The rows are grouped in 3 different ways at once. Each group adds its own fixed numbers to the row, and there is some noise. The rows also spread widely along 11 directions, which tell nothing about the answers.
Known rows, each followed by its group in each grouping:
[-5,-11,23,14,-7,12,-25,5,12,-42,-11,14,-5,30,-28,-6,16,-17,-9,16,0,-18,-1,5,29,-22,-13,10,6,-7,-6,-1,20,-11,-10,10,7,-24,-22,-25,-14] : buko G D
[0,14,-10,-10,6,1,10,-23,6,18,-26,-20,0,7,-14,16,-13,-15,38,-6,-13,-5,-17,-3,-22,3,-10,34,15,-1,3,-20,-16,13,20,-9,-21,16,-9,8,30] : Fodo F J
[19,10,2,21,28,16,-15,-17,-28,3,26,35,8,36,12,-13,-18,7,-17,-11,-4,-15,-23,7,9,-1,10,-17,8,-15,2,-8,-28,13,-32,-41,39,16,35,-23,-5] : Sugut F D
[9,-6,4,-4,-8,-3,17,2,15,-6,-7,6,-6,-4,-3,-5,7,7,-12,12,-5,-4,19,-9,-2,0,6,13,-3,-4,-6,-1,3,-12,12,-15,-15,-20,-13,-5,-8] : laful G J
[0,-19,-8,24,-1,-24,-2,18,7,13,8,-1,8,-16,-1,-3,-8,4,-20,21,-8,9,19,16,14,-8,11,-21,-32,-9,18,17,12,-18,-9,5,12,7,18,-10,-4] : kega C M
[17,-8,10,41,-15,-19,34,18,-9,-7,22,-3,25,-9,29,-18,-25,29,-38,3,-20,9,23,19,-35,18,31,-3,-12,-8,11,-19,-36,19,-17,-7,-13,16,10,4,3] : nidiv C M
[-14,-23,7,35,-25,-27,16,43,21,-6,-6,8,-17,-28,-27,0,-6,-7,-13,45,17,-4,46,-6,17,-19,10,-1,-19,3,12,31,46,-48,-17,10,-4,-51,-17,-31,-41] : nidiv G D
[-1,-5,19,24,17,22,28,-18,-25,-29,-29,-23,13,-17,-11,13,-12,-4,41,-22,4,10,-13,11,-19,22,6,-10,62,35,2,12,0,-7,-15,6,-11,17,11,14,3] : Fodo C J
[14,-2,-5,-24,-23,-11,54,-7,30,16,-30,2,-4,-54,21,26,11,21,10,2,-20,11,38,-31,-44,15,30,7,5,-4,-6,5,2,-18,54,-14,-60,-30,-21,16,8] : laful G J
[17,-16,9,59,10,-20,36,3,-14,-32,8,30,41,31,17,48,-31,16,-18,-16,-101,-13,21,-8,-47,51,88,-62,0,-46,49,-6,-49,26,-29,-9,-32,17,34,-47,35] : Sugut C D
[2,-15,-2,55,11,-36,6,-22,-8,12,5,-26,-7,-22,-26,10,-14,17,-9,10,4,-1,4,10,-22,3,28,8,37,20,15,1,4,-9,-16,-41,9,-1,24,-18,-25] : kega C D
[-15,12,-6,18,42,-8,-71,-29,-41,23,35,30,26,37,-9,23,5,3,4,-27,3,-21,-42,23,41,4,-6,-84,1,-7,38,20,-5,1,-58,9,74,36,89,-23,1] : buko F D
[23,1,11,1,10,13,-17,-7,5,-8,-6,22,6,19,19,-12,-10,5,-23,18,-4,7,6,17,9,-23,0,15,-27,-31,-16,-12,-23,9,20,-23,9,12,-5,-6,20] : kega G M
[-8,5,-1,-28,-9,0,-11,7,1,17,6,16,29,-34,42,14,27,19,-2,-25,5,14,9,11,2,3,-6,-58,-25,-4,6,19,2,-9,17,43,-5,9,27,34,13] : buko F M
[-37,17,18,20,-15,-16,-24,18,-35,-56,13,9,39,82,-17,15,-18,-21,-13,-25,-37,-18,-12,3,-28,21,-25,-4,6,-9,36,-35,-41,53,-38,70,-37,18,5,-24,33] : laful G J
[6,19,-23,-23,-13,11,27,-18,3,17,23,19,-23,33,-23,-14,2,-19,26,-25,-33,-29,-33,-39,8,37,-16,11,36,17,2,-18,12,22,-43,-27,4,-18,-17,-21,-11] : kega C D
[7,-7,-1,7,-5,8,21,0,9,1,-5,-39,-17,-10,-38,-35,10,-12,25,-10,8,-3,-28,10,20,7,-22,28,29,34,-10,-9,26,6,-14,-17,10,12,-19,28,-14] : kega F M
[11,4,0,-8,-21,6,27,-5,-2,-1,13,11,17,-6,25,-6,6,15,-4,-18,-23,-4,0,-5,-19,20,10,-18,3,-7,-3,-15,-7,10,-12,2,-13,11,0,12,9] : buko C D
[29,-6,7,18,13,0,14,-11,3,1,24,2,19,-1,28,-18,1,37,-32,-8,-31,-2,3,17,-17,27,43,-16,-1,-5,-5,-17,-38,17,-6,-36,11,25,23,14,2] : Fodo F M
[2,-10,-3,7,10,-12,-16,-10,9,14,17,18,-4,-12,-1,5,24,19,-17,2,1,-8,3,0,28,8,19,-33,5,6,10,24,13,-18,-13,-17,32,-23,28,-16,-34] : nidiv C M
[8,-38,33,19,-25,16,38,30,22,-75,-5,11,10,-14,8,-6,29,16,-23,-5,-49,-11,33,-11,14,27,57,-43,0,-10,-6,20,24,-20,-5,11,-28,-20,-31,6,-12] : Sugut G D
[-1,11,-36,-49,-11,-17,-9,-14,29,63,21,7,-21,-23,5,-11,30,10,-7,7,9,0,-4,-17,23,-4,-18,4,-21,7,-7,2,26,-10,17,-21,21,-18,0,6,-19] : kega C M
[-31,10,-22,12,-15,-33,-19,33,-11,37,28,29,-6,14,-8,-4,-22,-18,-21,30,30,-5,19,-13,3,-34,-35,3,-32,-3,28,9,18,-22,-33,17,16,-35,17,-51,-32] : Sugut C D
[1,15,5,-5,12,5,-43,-45,-16,-25,18,-6,23,86,-7,-4,4,-2,-14,-26,-48,-34,-51,12,16,19,1,7,7,-30,12,-50,-48,63,-23,-9,18,54,14,-7,41] : nidiv C J
[-10,27,-9,10,12,-5,-10,-15,-5,24,-26,9,-23,37,-42,9,-41,-40,27,32,35,-4,-8,-6,-22,-36,-47,77,25,9,-1,-17,-13,-3,1,-19,-2,-30,-13,-53,-2] : Fodo G J
[-18,14,-20,-39,14,-17,-32,-31,-11,52,3,-4,5,-25,7,21,25,16,16,-19,25,2,-12,-2,20,-1,-14,-42,-7,10,7,22,19,-21,13,4,23,17,51,26,4] : laful G J
[2,0,3,22,-1,-11,-8,-21,11,-1,-22,-21,-9,-3,-13,6,-11,0,-7,30,12,0,6,12,-30,-27,4,53,20,-2,-10,-24,-6,0,24,-26,-15,-10,-13,-14,-6] : Fodo C D
[13,-3,40,14,-4,13,-11,-42,16,-56,-22,15,6,-3,18,32,27,31,-24,-18,-10,-4,11,-5,-57,4,34,26,73,-3,-22,-19,-40,23,53,-13,-50,-48,-26,-14,-10] : buko F D
[-28,-14,4,19,-31,-27,2,50,15,-21,-28,-35,20,10,-30,3,-14,-36,10,26,-12,0,17,25,4,-34,-28,18,-52,-24,28,-10,12,-5,7,68,-38,25,-27,9,38] : buko F J

New rows, each followed by its group in each grouping:
[11,-19,1,11,7,4,8,4,24,-2,-16,-3,-4,-16,-26,6,24,-6,22,-2,-13,-4,-4,8,29,5,9,-22,8,4,7,21,29,-20,-4,-7,14,-4,3,5,-8] : buko F M
[15,7,-13,21,15,-23,-28,-30,11,38,1,-14,-24,21,-18,-17,-14,2,-24,37,21,-13,-11,11,-8,-46,-3,73,-8,-22,-10,-38,-17,8,25,-72,26,1,-1,-24,-9] : Sugut F D
[-14,14,-19,-32,-24,-9,6,0,10,25,19,8,-11,13,-20,-6,22,-7,18,-13,-16,-26,-18,-28,30,24,-9,-18,-6,8,8,-2,33,0,-28,6,11,-7,-3,5,-5] : nidiv G D
[-24,-30,22,63,-8,-42,31,30,-19,-31,-7,-43,25,-32,-33,19,-10,6,9,-8,-8,6,23,22,-18,18,20,-39,18,30,38,24,19,-23,-36,43,-20,18,26,8,-2] : buko G J
[-3,0,8,27,1,-12,-6,3,-22,7,14,38,17,-47,45,22,-6,39,-40,5,35,22,43,4,-38,-8,21,-43,14,9,10,31,-11,-28,0,3,-6,-36,46,-18,-38] : laful C D
[-1,14,1,-21,0,30,-4,15,-24,11,-5,44,18,-11,45,-3,-31,-13,3,4,35,23,17,7,16,-31,-38,-25,-35,-14,-5,27,-7,-25,-1,33,1,5,13,-2,17] : kega C J
[26,11,13,9,33,43,-28,-41,6,-2,-53,2,-32,15,-27,0,-13,-29,32,19,53,12,-26,15,2,-55,-43,88,51,2,-35,-12,-9,1,47,-52,9,-25,-29,-20,-6] : kega F M
[17,-25,10,18,36,17,-7,-20,0,-17,0,33,1,-22,7,22,32,23,-7,-15,-13,0,8,-2,30,16,50,-69,32,3,6,49,16,-33,-5,-31,35,-27,38,-26,-36] : Sugut C M
[19,-18,23,14,-3,43,23,10,2,-63,-5,7,8,29,-12,-22,13,-13,9,-24,-50,-21,-20,0,32,25,26,-26,13,-14,-3,-4,10,12,-30,-3,2,20,-20,10,8] : Sugut F D
[-6,0,14,-14,-30,-6,9,12,12,-13,20,-5,-8,-16,14,-39,29,23,-34,-3,21,3,16,-8,-11,-3,-10,29,8,26,-27,-15,9,2,17,-2,-13,-29,-29,18,-32] : Sugut G M
[-6,-23,36,67,14,-13,-1,-3,-23,-51,-45,-55,28,-14,-12,26,-27,4,6,-2,5,16,9,41,-42,-20,24,17,27,-4,14,-8,-28,8,29,14,-37,38,9,18,33] : Sugut F J
[2,4,29,11,8,35,-39,7,-13,-35,4,41,6,18,9,-22,7,-7,-20,2,54,6,-1,22,19,-35,-41,13,23,12,-19,10,-11,-6,-5,15,24,-33,-4,-20,-35] : buko F M
[3,2,9,-4,-6,1,-29,-32,10,-14,-35,-21,17,15,9,24,6,1,2,7,-23,-3,-11,18,-8,-20,14,16,-12,-43,-2,-32,-15,23,41,5,-21,31,-11,17,47] : nidiv C D
[25,-16,10,-11,-16,-7,15,-16,36,-19,5,-33,7,-2,-4,-25,44,26,-17,-10,-48,-14,-6,12,10,18,31,9,-10,-11,-19,-34,1,20,20,-26,-5,30,-23,40,16] : buko G M
[1,8,-5,-22,-13,7,47,-4,-15,0,11,-19,15,-2,9,-8,10,5,31,-56,-38,-9,-23,-14,-10,51,5,-30,18,16,7,-10,-7,25,-19,10,-20,39,2,45,27] : Sugut F J
[4,-8,25,-33,-28,47,4,30,17,-61,-33,21,42,15,35,10,23,-16,14,-25,-58,2,0,10,31,17,11,-55,-45,-51,2,2,-4,18,24,79,-41,31,-31,46,65] : nidiv F M
[-6,-14,-2,-11,11,15,7,-7,1,-6,-13,-15,8,-20,-11,5,20,-5,31,-12,-10,-5,-12,7,45,14,7,-51,4,14,7,32,37,-31,-20,16,22,24,19,24,2] : Fodo C J
[-7,2,22,2,6,35,-18,7,-15,-42,-7,38,6,15,10,2,11,-12,-1,-15,18,7,1,-1,8,-9,-19,-13,31,8,-6,19,1,-3,-4,29,0,-33,-5,-21,-20] : Sugut C M
[-15,16,-10,-46,-12,-11,-33,-34,-4,8,28,-35,13,28,12,-28,36,18,-20,-28,-9,-19,-35,4,13,3,-15,11,-12,-4,-9,-44,-12,37,11,0,11,51,2,43,21] : Sugut C J
[4,15,2,-25,6,38,-10,-7,-8,-8,-6,4,12,23,0,-15,12,-20,33,-26,-8,-2,-40,13,27,12,-28,-16,5,5,-8,-8,1,18,-14,21,15,33,2,30,22] : Fodo F M
[-18,30,-19,8,4,-21,-20,-15,-23,60,13,0,-13,-19,1,-7,-28,2,-3,23,78,14,0,7,-31,-41,-45,41,22,34,-6,-4,0,-19,-8,-16,21,-24,25,-20,-37] : Fodo C D
[17,-10,16,52,35,8,-11,-30,-16,-10,-15,7,-10,-3,-20,17,-21,3,6,4,18,-1,-8,14,-6,-12,16,6,53,9,1,16,-9,-9,-7,-43,17,-13,22,-31,-20] : kega F D
[43,10,28,-9,18,97,22,-12,-22,-57,-23,56,5,18,25,-14,-3,-13,33,-36,-2,0,-23,-6,17,16,-3,-26,49,-6,-29,8,-11,5,-21,-15,2,-3,-8,10,3] : laful F D
[-27,21,-6,-2,-13,-31,-29,2,-21,34,16,19,11,-8,22,18,-23,10,-22,12,37,13,18,1,-29,-24,-25,-2,-19,3,10,0,-11,-4,7,24,-10,-12,24,-13,1] : kega G D
[14,24,40,-6,-4,48,-33,-14,-24,-17,-22,40,-7,-20,56,-23,-29,10,-31,27,110,35,24,17,-32,-79,-55,71,23,5,-65,-7,-31,-15,54,-11,-10,-42,-27,-5,-21] : kega G D
[19,-1,10,29,35,-4,-72,-44,3,-3,-13,1,9,33,5,11,-2,15,-40,28,9,-7,-9,38,1,-50,18,26,-14,-53,-6,-28,-40,15,41,-46,22,22,27,-16,15] : laful F D
[9,11,3,-27,-24,27,-6,8,37,-22,-3,37,-5,34,16,-18,6,-12,-21,22,-24,-15,8,-13,6,-14,-4,32,-28,-34,-21,-25,-12,12,20,1,-18,-27,-52,-15,7] : Fodo F D
[-7,12,0,-36,-16,7,0,-17,9,14,-5,-6,-6,-30,13,-4,27,11,12,-9,21,0,-3,-8,0,3,-8,0,12,22,-25,0,23,-14,19,3,-6,-8,-10,34,-7] : Fodo G D
[-5,13,-25,-11,-43,-25,38,6,21,25,2,-31,-13,13,-32,-20,-2,-23,23,4,-24,-17,-12,-15,-22,3,-27,55,-5,3,4,-47,16,22,-11,1,-30,4,-39,8,13] : buko C D
[-38,-18,-6,36,-6,-45,9,30,3,-4,-1,-24,4,-13,-50,34,12,-13,25,-17,-20,-7,4,-7,-7,28,7,-36,22,28,48,25,33,-8,-22,45,-21,-15,17,-13,-14] : Sugut F M
